All groups share one centre, and each spreads out both ways along 14 directions, with some noise.
(in the rows, 128 means zero)
Known rows, each followed by its group:
[181 179  89 104 165 141 153 123 134  88 153 167 111 134  84 155 108 151
  87 147  98  80 145]  (4)
[117 131  86  97  96 106 172 111 168  82  94 115 130 104 151 141 117 152
 105 128 156 114 188]  (1)
[ 44 137 123  64 161 186 171 129 157 136 131  99 119 100 139 179 160  59
 180 104 146 170 135]  (2)
[139 114 133 132 121 117 172 167 138  88 177 134 163 148 135  77 124 156
 173 103 101  82 115]  (3)
[131 154 132 134 157 162 142 116 161 108 154 117 124 101 118 158 153  96
 141 137 120 112 145]  (1)
[ 89 142 129  89 130 162 149  91  90 132  95 104 120  94 161 154 130  68
  88  88 108 132  67]  (4)
[147 140 154 146 116 147  87 132  92 174  73 129  59 154 124  96 159 131
 151 139 115 171  82]  (0)
[105 148 102  70 153 128 205 163  74 109 124 164 113 134 114 128 180 103
 129  95  84  89 135]  (3)
[105 125  97 172  94 140  96  97 140 155 182  58 104 151 103  97 181 130
  81 117 118 140 138]  (1)
[ 99 118 138 158  88  92 170 132 133 102 178  99 125 135 123 138 143 118
 104 113 115  94 193]  (1)
[208 102 147 160 125  68  83 138 175 108 111 145 164 129 150  66  92 179
 136 188 158 121  93]  (0)
[146 135 151 159 136 117  86 117  98 118 135 139 114 105 139 136 118 128
 150 107 129  83 103]  (4)
[ 95 126 131 127 153 181 153  73 117 134 113  98 144  97 131 154 117 112
 135 119 151 153 160]  (2)
[112 144 100 111 129 144 141  90 114 135 139 105  85 139 124 148 115 141
  90 111 121 131 170]  (4)
[174 119 138 127 128  51 136 100 142 111  95 126 159 129 121 107 130 137
  72 199 151 121 124]  (0)
[154  81 129 154 124 117 100  87  79 151 143 137 167  65 122 154 154  76
  55 135 145 116 144]  (3)
[113 120 107 118 146 143  86  85 112 164  79 105  88  95 180 104 126 136
 121 115 155 162 150]  (3)
[111 168  99 146 163 106  97 128 107 117 111 129  95 124  89 174 110 121
 156 136 163 125 114]  (2)
[136 102 129  89 106 153 173 140 144 117 174 129 153 149 144  81 123 131
  68 111  79 117  91]  (4)
[129 136 157 200 132  84  90 121 115 122 131 102  96 121 121 105 149 115
  47 164 118 102 122]  (3)
[115 125 125 132 140 172 141 137 108 158 110 122 130 110 142 130 126  85
 151 120 123 182 120]  (0)
[131 114 116 105  93 185 155 112 108 147  96 122 120 119 142 113 144 115
  85 113 107 157 119]  (0)
[180 170 115 134 143 107 157  86 109 111  56 128 141 116 102 143 120 121
  70 193 126 139 116]  (0)
[148 133 137 118 133 168 134  83 153 109 123 123 130  88 157 134 119 136
 125 119 131 105 143]  (1)
[160 107  95  96 117 108 168 132 103 128 149 143 163 141 121 100 129 127
 109 125 113 123 119]  (4)
[133 112 177 163 133  99 129 108  95 131 109 133 117 105 161 149  67 131
 113 131 141 133 194]  (0)
[108 138 170 139 137  99 133 157 147 115 126 110 104 151 101 129 181 103
 215 155 148 128  95]  (1)
[119 130  92 111 139 223 126 120 184 116 169 113 156  92 121 133 147 102
 122 118 123 138  76]  (0)
[164  86 201 137 114 138 170 110  82 112 135 156 155 115 157  90 137 158
 146  98  98  59 164]  (2)
[174 185 115  97 144 162 107 105 157 120  88 121  85 143 134 104 124 151
 122 152 109 137  46]  (4)
[140 165 129 137  94 101 105 115 146  94 107 118  71 134 115 182 109 148
 121 139 147  95 129]  (3)
[108 119 126 111 109 153 150 133 148 121 110 116 120 131 157  87 117 138
  46 129 102 145 112]  (4)
[208 138 151 170 109 120 120  83  99 106 129 110 168 135 119  75 120 149
  87 143  95  86  34]  (3)
[120 132 135 159 140 103 139 119 101 112 118 106 150 127 138 129  68 118
 105 135 133 139 101]  (1)
[126  99 173  92 127  74 108 102 148 149  84 114 110 126 182 117 107 123
  97 159 162 160 124]  (0)
[100 121 196 140 125 135 142 131  92 129 157 113  99 124 194 112  99 111
 162  66  89 101 131]  (0)
[143 113 130 158 109 148  93  95 125 137 173 103 132 129 107  97 166 140
 120 115 123 104  90]  (2)
[145 133 161 134 100 127 136  89 132 128 111  96 104 126 151 128 132 130
 133 126 123 128 144]  (2)
[194 127 158 105 123 125 170 115 102 113  71 167 156  93 156 137 118 107
 128 148 113 119 125]  (4)
[117 143 176 176 102  45  98 102 130 124 110  64  78 137 187 112 101 143
 193 120 160 120 158]  (3)
[ 88 133 109 162 148  77  27 145 177 130 141 100  51 109 156 118 145 142
 171 130 187 119 150]  (3)
[ 95 168 106 104 148 142 160 107  97 121  97 100 133 130  94 181 112  85
 122 132 137 153  75]  (2)
[133 145 135 154 159 144 144 159 189  87 200 125 132 138  97 104 161 126
 131 154 103  95 128]  (4)
[114 126 127 130 101  92 171 154 119  88 147 144 140 121 106 198  93  99
  98 126 132 106 153]  (4)
[102 171 122 141 179 142 122 157 181  96 144 119  87 113 122 123 164 114
 136 150 118 111 130]  (2)
[156 115 125 122 107 147  90 114 120 156 117 132 116 122 103 156 149 107
 130 142 152 149  89]  (3)
[128 119 170 170 104 106 170 110 136 116 115  87 149 136 156 106 101 126
 115 152 121 154 163]  (2)
[125 167 110 123 164  99 115 125 103 115  81 132  98 106 157 154  84 114
 140 125 140 126 115]  (3)
[164 140 108  93  95 118 148  81 120 123  93 102 137 115 182  94 122 137
 119 111 113 122 112]  (1)
[137 152 139 135 131 214 146 137  81 129 168 142 105 127  77 142 197  83
 126  94  64  87  66]  (0)
[129 133  87 138  82  83 139 125 118 110 165  99 124 146  97 120 170 116
  69 122 115  93 106]  (2)
[104 132 141 164 124 135 124 107 154 134 142  73 124 142  97 129 162 106
 149 150 149 158 121]  (1)
[131 136 132 192  94 149 133 141 107 133 106 116 107 142  99 153 115 123
 161 141 133 167 162]  (0)
[157 156 109 124 136 101 141 108  99 101 110 146 126  97 100 189 157  99
 166 134 145  89 139]  (4)
[122 125 158 146 157 122 141 166 181  90 160 137 143 119 147  95 112 127
  86 154 109 103 114]  (0)
[122 141 123 129 121 132 156 108 149 112 118 108 121 120 127 160 121 122
 145 139 144 138 175]  (3)
[125 148  99 137 128  97 144 111 170 112 137  89 151 105 143 172 105  99
 188 139 167 147 171]  (1)
[139  92 128 103 106 141 103 109 118 150  92 127 118 122 159  91 138 144
 136 117 148 146  94]  (1)
[131 170 104 128 166 158  94 104 145 103 158 132  88  94  90 189 164 115
 157 124 147  79 130]  (3)
[117 151 164 171 111 132  99 108 170 119 155  81  85 131  97 158 170 103
 114 156 137 123 114]  (3)
[149 122 167 162 123 120 130 134 122 139 111 137 104 118 152 130 111 114
  85 155 115 143 169]  (2)
[ 94 141 123 138 128 165 129  99  99 129  94 132  66 139  69 158 171 166
  93 129 138 117 175]  (2)
[ 90 114 100 143 151 115 118 177 142 115 158 138 127 130  69 128 184 112
 137 153 157 124 113]  (1)
[114 137 119 132 142 178 162  76 143 117 180  93 163  80  98 215 138  55
 112 125 139 129 153]  (2)
[190 162 131  83  87  81 179 119 140 101 101 133 102  97 188 173 129  65
  97 137  92 105 152]  (2)
[137 153 120 137 215 113 105 113  57 175 167 109 123 140 110  88 173  84
 214 115 114 136  87]  (4)
[127  90 104 177 132 168 101  62 124 129 131 111 157  89  93 156 102 151
  82 147 189 143 167]  (1)
[ 99 103 141 135  88 143 130  91 128 126 193  87 131 132 116 155 144 119
 150  83 146 105 132]  (2)
[128 107 158 171 117 125 156 100  89 113 135 111 158 135  84 122 135 128
  81 140 127 107 111]  (1)
[136  93  84 104 122 152  88 116 127 171 127 137 113 110 121  91 203 137
 142 118 153 144 131]  (4)
[132 142 156 158 144 145 103  85 111 145  98 113  89 109 140 174  82 120
 134 137 152 158 173]  (4)
[108 127 155 143 148 145 177 125 126 133 116  96 162 129 162 121  71 101
 144 135 121 185 137]  (3)
[162 129 117 114 101 107 170 107 140  78 110 136 158 117  86 171 156 128
 159 153 158  88 133]  (1)
[106 121 127 150 161 177 128 136 131 139 116 127 121  99 156 108 102 122
  96 133 120 166 147]  (0)
[156 166 135 135 145 121 139 109 100  89 113 127 134 130 121 115 110 148
 118 121 105  74  70]  (2)
[153 150 128 127 144 125 132 121 101 118  93 150 112 118 127 129 122 128
 104 138 111 114 114]  (0)
[113 135 141 116  96  71 160 130 114 108 146 112 115 154  89 164 162  98
  93 136 125  96 120]  (0)
[120 115 127  93  93 122 143 107 127 145 118  90 116 127 174 106 157 106
 134 105 124 140 121]  (2)
[109 107 130 109 119  89 124 209  94 131 135 181  97 145 121 160 111 105
 139 113 132 123 108]  (3)
[ 58 152 166 158 133 146 162 113 121 124  84  59 112 128 160 100 114  90
  44 136  93 162  91]  (4)
[170 167 103 126 196  90 102 124  57 126 125 165 105 110 119 132 122 129
 180 116 122  81 111]  (4)
[123 151 100 151 179 145  94 107  91 121  90 142 102 108  88 138 125 141
  85 148 145 121 100]  (1)
[138 112 114 169 110 143 156 142  98 129 139 128 149 117 117 117 143 114
 170 115 123 127 164]  (0)
[157 144 120 163 128  94 114 116 163 113 156 101 134 117 130 125 148 129
 199 143 148 109 157]  (1)
[131 133 116 129 133 107 151 140 128 115 115 125 139 126 141  99 137 119
 132 140 122 129 117]  (3)

New rows. What belongs after each?
[168 119 169 131 141  92 115 145 169 110 119 154 147 128 118 140 106 122
  92 193 142 131  98]  (0)
[141 102 209 203  81 120 160 100 114 152 131  65 143 175 130  72 133 144
 149 149 116 165 158]  (3)
[123  97  99 142 121 193 129 166 126 158 130 143 157 119 105 127 132  88
 116 139 131 195  95]  (0)
[ 83 112 218  95 172 215 142  97 111 134  91 136  81  94 151 138 160 108
 139 111 124 123 111]  (1)
[135 104 218 160 101 154 177  94 115 129 168  85 158 117 142  97 169  75
  47 132  69 110 119]  (3)
[144 102 107  68  69 112 162 139 158 120 122 135 143 137 111 125 189 111
 111 142 134 131 104]  (0)
[148 115 121  89 106  93 138 130 117 130 132 139 170 126 103 196 111  64
 146 141 158 149  61]  (0)
[133 124  94 130 106 140 134 104 149 115 143  82 136 116 158  68 169 148
 175 101 128 110 127]  (0)
[111 129 148 110 123 129 139 115  60 139  77 138  81 137 136 126 123 141
 108 106 114 119 132]  (2)
[133 135 133 150  82 150 110 105 134 129 108  88  99 151 148  97 101 161
 117 118 118 144  93]  (0)
[112 130  91 130  94 116 165 125 155 108 121 105 133 125 109 152 144 120
 114 144 148 143 174]  (0)
[150 103  98 105  90  52 125  78  45 141  95 123 116 121 148 117 143 151
 132  93 150  93 151]  (0)
[118 111  93 149  77  91 139  87  94 123 205  72 143 164  91 135 124 139
 100  92 137 103 129]  (4)
[148  89 247 134  78 155 105 145 166 144 134 130  76 138 193  99 129 127
 128 125  98 129 114]  (3)
[136 108 105 162  85 165 158 164 146  99 164 119 199 129 142 101  65 125
 120 104 111 139  69]  (0)
[135 136 142 112 169  91 122 102 123 131 108 123 135 101 152 143 112  99
 143 149 153 135 122]  (0)
[124 118 152 164 172  72  78 131 148 130 176 114 143 120 116 145 123  98
 168 156 173 130 107]  (0)
[125 127  83 126 124 166 113 138 144 130 137 134 132 109 100 161 136 107
 140 128 152 151 109]  (0)
[102 106 154 125 123 136 141 132 139 110 126 125 130 116 124 157 115 117
 136 132 158 134 122]  (1)
[186 104  99 106 135 163  78 111 108 151 128 181 130  92 102 177 141 134
 205 119 178 124 133]  (3)
[122 139 171 174 162 121 123 130 136 112 108 130 104  92 151 133 136 120
 147 145 134 110 177]  (4)
[155 104 176 138  88  75 131  79 158 107 134  96 131 136 157 107 120 163
 100 146 138  95 157]  (0)
[134 118 151 126  66 109 109 134 189  98 131 117  78 136 161 113 133 162
 105 129 132  95 135]  (3)
[154  80 144 196 155 130 131 107  61 175 126 144 177 102  96 129 139 106
 143 161 153 172 208]  (3)
[152 147 165 130 144 153 161 106  84 130  98 135 124 124 138 124 109 118
 112 125  91 128 114]  (3)
[ 95 171 142 149 204 133 148 128  83 145 102 105 108 139 157 121  38  98
  76 142  94 190 109]  (4)
[114 121 126 155 143 157 115 101 100 143 138 111 117 110 127 130 133 122
 113 111 129 133 146]  (0)
[100 154 144 157 142 166  78 105 149 149 129  77  67 125 146 131 133 125
 199 110 148 157 125]  (0)
[133 123 175 129 107 120 125 120 139 128 111 121  91 110 152 152 138  94
 102 143 125 131 141]  (3)
[200 143 141  87 123 141 173 136 133 112  77 178 139 125 146 135  85 126
  96 161  99 138 111]  (4)
[ 87  84 149 140  65 185 125 128 193 145 186  69 120 151 122 109 172 115
 126 120 133 169 120]  (0)
[173 162  97 105 160  78  97 103 110 111  70 158 108  47 143 195 139  77
 136 153 164  96 135]  (3)
[143 135  85 150 118  78 116 140 142 110 113 132 116 125  81 132 180 137
 120 172 159 117 149]  (3)
[181 155 180 201 119 119 112 118 138  84  83 140 119 112 112 162  86 144
 113 181 136 106 124]  (4)
[141 181 106  82 147 157 127  98 123 133  70 118  79 120 130 148 153 109
 130 138 119 147  90]  (4)
[108 123 106 131 135 149  94  69  98 166 191  74 118 134 119 141 120 115
 145  83 146 141 116]  (4)
[163  94 111 138 135  91 103 173 139 151 113 160 129 103 167  70 147 123
 120 163 134 153 143]  (2)
[145 131 107 201 103 126 127 142  89 119 151 129 137 140  78 136 122 134
 138 122 126 115 130]  (0)
[109 100 155 178 119  83 139 139 113 135 160 106 129 138 128 120 139 126
 188 125 151 133 202]  (3)
[ 52 125 205 165 117 165 194  85 134  91 122  74 106 134  81 178 135 118
  78 147 142 126 175]  (1)
[103 148  86 107 139 159 138  69 137 126 187  55 118 134 125  83 190 128
 118  88 109  98 100]  (4)
[143 135 139 124 151 156 134 122 122 138 155 132 115 135 114 135 127 114
 121 135 110 140 124]  (4)
[146 137 141 131 144 124 108 131 129 132  98 138 124 111 146 134 106 107
 130 152 136 152 101]  (3)
[135 134  72 125 176 164 102  97 115 140 110 149 111  83 115 147 126 141
  89 138 152 141 177]  (4)
[129  72 195 174  92 130  97 113 131 158 151 105 121 123 168  97 128 128
 128 123 137 148 159]  (3)
[ 85 159 112 170 174 101  43  92  94 138 140  84  56 100 146 129 133 123
 126  98 150  99 117]  (3)
[148 119 140 140 140 183 128 109 108 128 137 156 107  85 128 142 161 129
 140 109 116  95 182]  (0)
[119 114 166 147 107 167 117 129 184 119 163 108 119 118 132 137 140 116
 131 133 135 124 121]  (4)
[104 107 122 115 170 122 156 176  91 102 121 199 129  87 121 158 114 111
  81 124 126  94 159]  (1)
[144 116 132 173 126 116 109  98  90 153 128 115 127 120  82 150 171 107
 136 156 154 148 157]  (3)
[126 162 126 155 120 181 128 133  96 133  90 122  82 138 125 117 107 135
 101 117  92 147  95]  (0)
[128  97 136 139 122 152 140 136 122 129 159 140 147 109 120 144 131 103
 108 123 127 128 141]  (0)
[173 146 119  84 104 138 134 106 128 127 129 128 126 108 172 144 117 105
 141  98 106 109 105]  (1)
[ 94 132 155 102 145 159 201 148 114 110 158 133 121 128 144 122 151 113
 148  89  82 100 167]  (3)
[128 143 155 189 120 139 141 109 193  91 106  80 142 117 150 100 102 144
  91 174 129 143 142]  (4)
[150 125 165  90 183  89 145  35 145 108 142  97 180  78 172 130 118 102
  67 145 136  83 121]  (0)
[168 148 141 163 142 106  90 110 111 131 125 116 132 120 106 142 128 102
 161 150 144 124  77]  (3)
[174 123 168 141  96 100 148 111  94 111  31 134 144  95 180  72 157 127
 122 140 108 101  85]  (4)
[116 126 136 135 104 147 136 143 190  77 160 121 134 136 113 143 107 161
 134 129 141  93 118]  (2)
[118 128 179 100 122 129 201 186 107 120 122 165  96 160 133 106 166 115
 133 123  68 112 137]  (3)
[153 118 121 162 121 107  92 133  96 136 141 143 146 138  68 171 102 105
 102 155 153 142  73]  (0)
[136 117 168 158 132 124 122 140 112 134  94 140 125 107 130 145 130  95
 140 151 139 144 123]  (4)
[154 132 140 151 122 110 123 100 129 111 125 115 135 113 142 134 109 129
 119 137 133 107 130]  (3)
[ 83 159 111 152 145 104 101 159 176 104 128 100  88 142  86 164 126 118
 162 160 175 151 107]  (1)
[131 107 145 153 136 188  91  92 104 170 147 119  96 109 148  84 164 134
  67 109  92 129 153]  (1)
[165 141 100 147 121 105 112 141 126 142 161 120 145 134 131 106 141 102
 127 130 105 129 103]  (1)
[124 164 141 136 136 137 151  86 155  80 151  97 114 117 125 128 136 133
  67 127 100  69 123]  (0)
[ 63 156  85  76 109 189 183 151 160 120 127 103 101 122 121 169 167  65
 136 103 117 167 119]  (0)
[153 150 130 149 118  98 104  95 141 109  94  99 103 109 145 124 131 129
 105 150 138 111 124]  (3)
[128 151 110 109 117 179 136  57 128 145 184  71  90 162  84 140 165 133
 100 114 111 130 127]  (4)
[133 167 137  91 126 141 145  94 140 108 116 102  96 128 137 146 160 105
 145 119 115 106  92]  (0)
[141 170  88 165 135 159 163 138 118  94 120 117 128 109 127 101 142 137
 177 110 105 104 145]  (0)
[135  65 158 143  96 101 109 141 149 159 139 121 156 130 136 138 120 102
 170 155 177 189 148]  (0)
[139 138 150 137 140 154 140  87 118 137 125 110 114 113 126 141 147 107
 140 134 124 132 156]  (4)
[200 117 104 143  53 161 138 127  88 137  79 165 133 127  89 155 131 145
 138 134 134 140 140]  (0)
[142 127 114 157 118  92 130 105  80 128 112 122 137 121 104 138 136 119
 115 133 137 120 134]  (4)
[191  97 134 183  82 139 108 103 153 167 153  90 171 151  97  60 195 124
 124 181 122 174 112]  (1)
[117  93 165 145 114 153  89 154 163 145 169 133 104 128 143 126 131 140
 194 115 153 138 146]  (3)
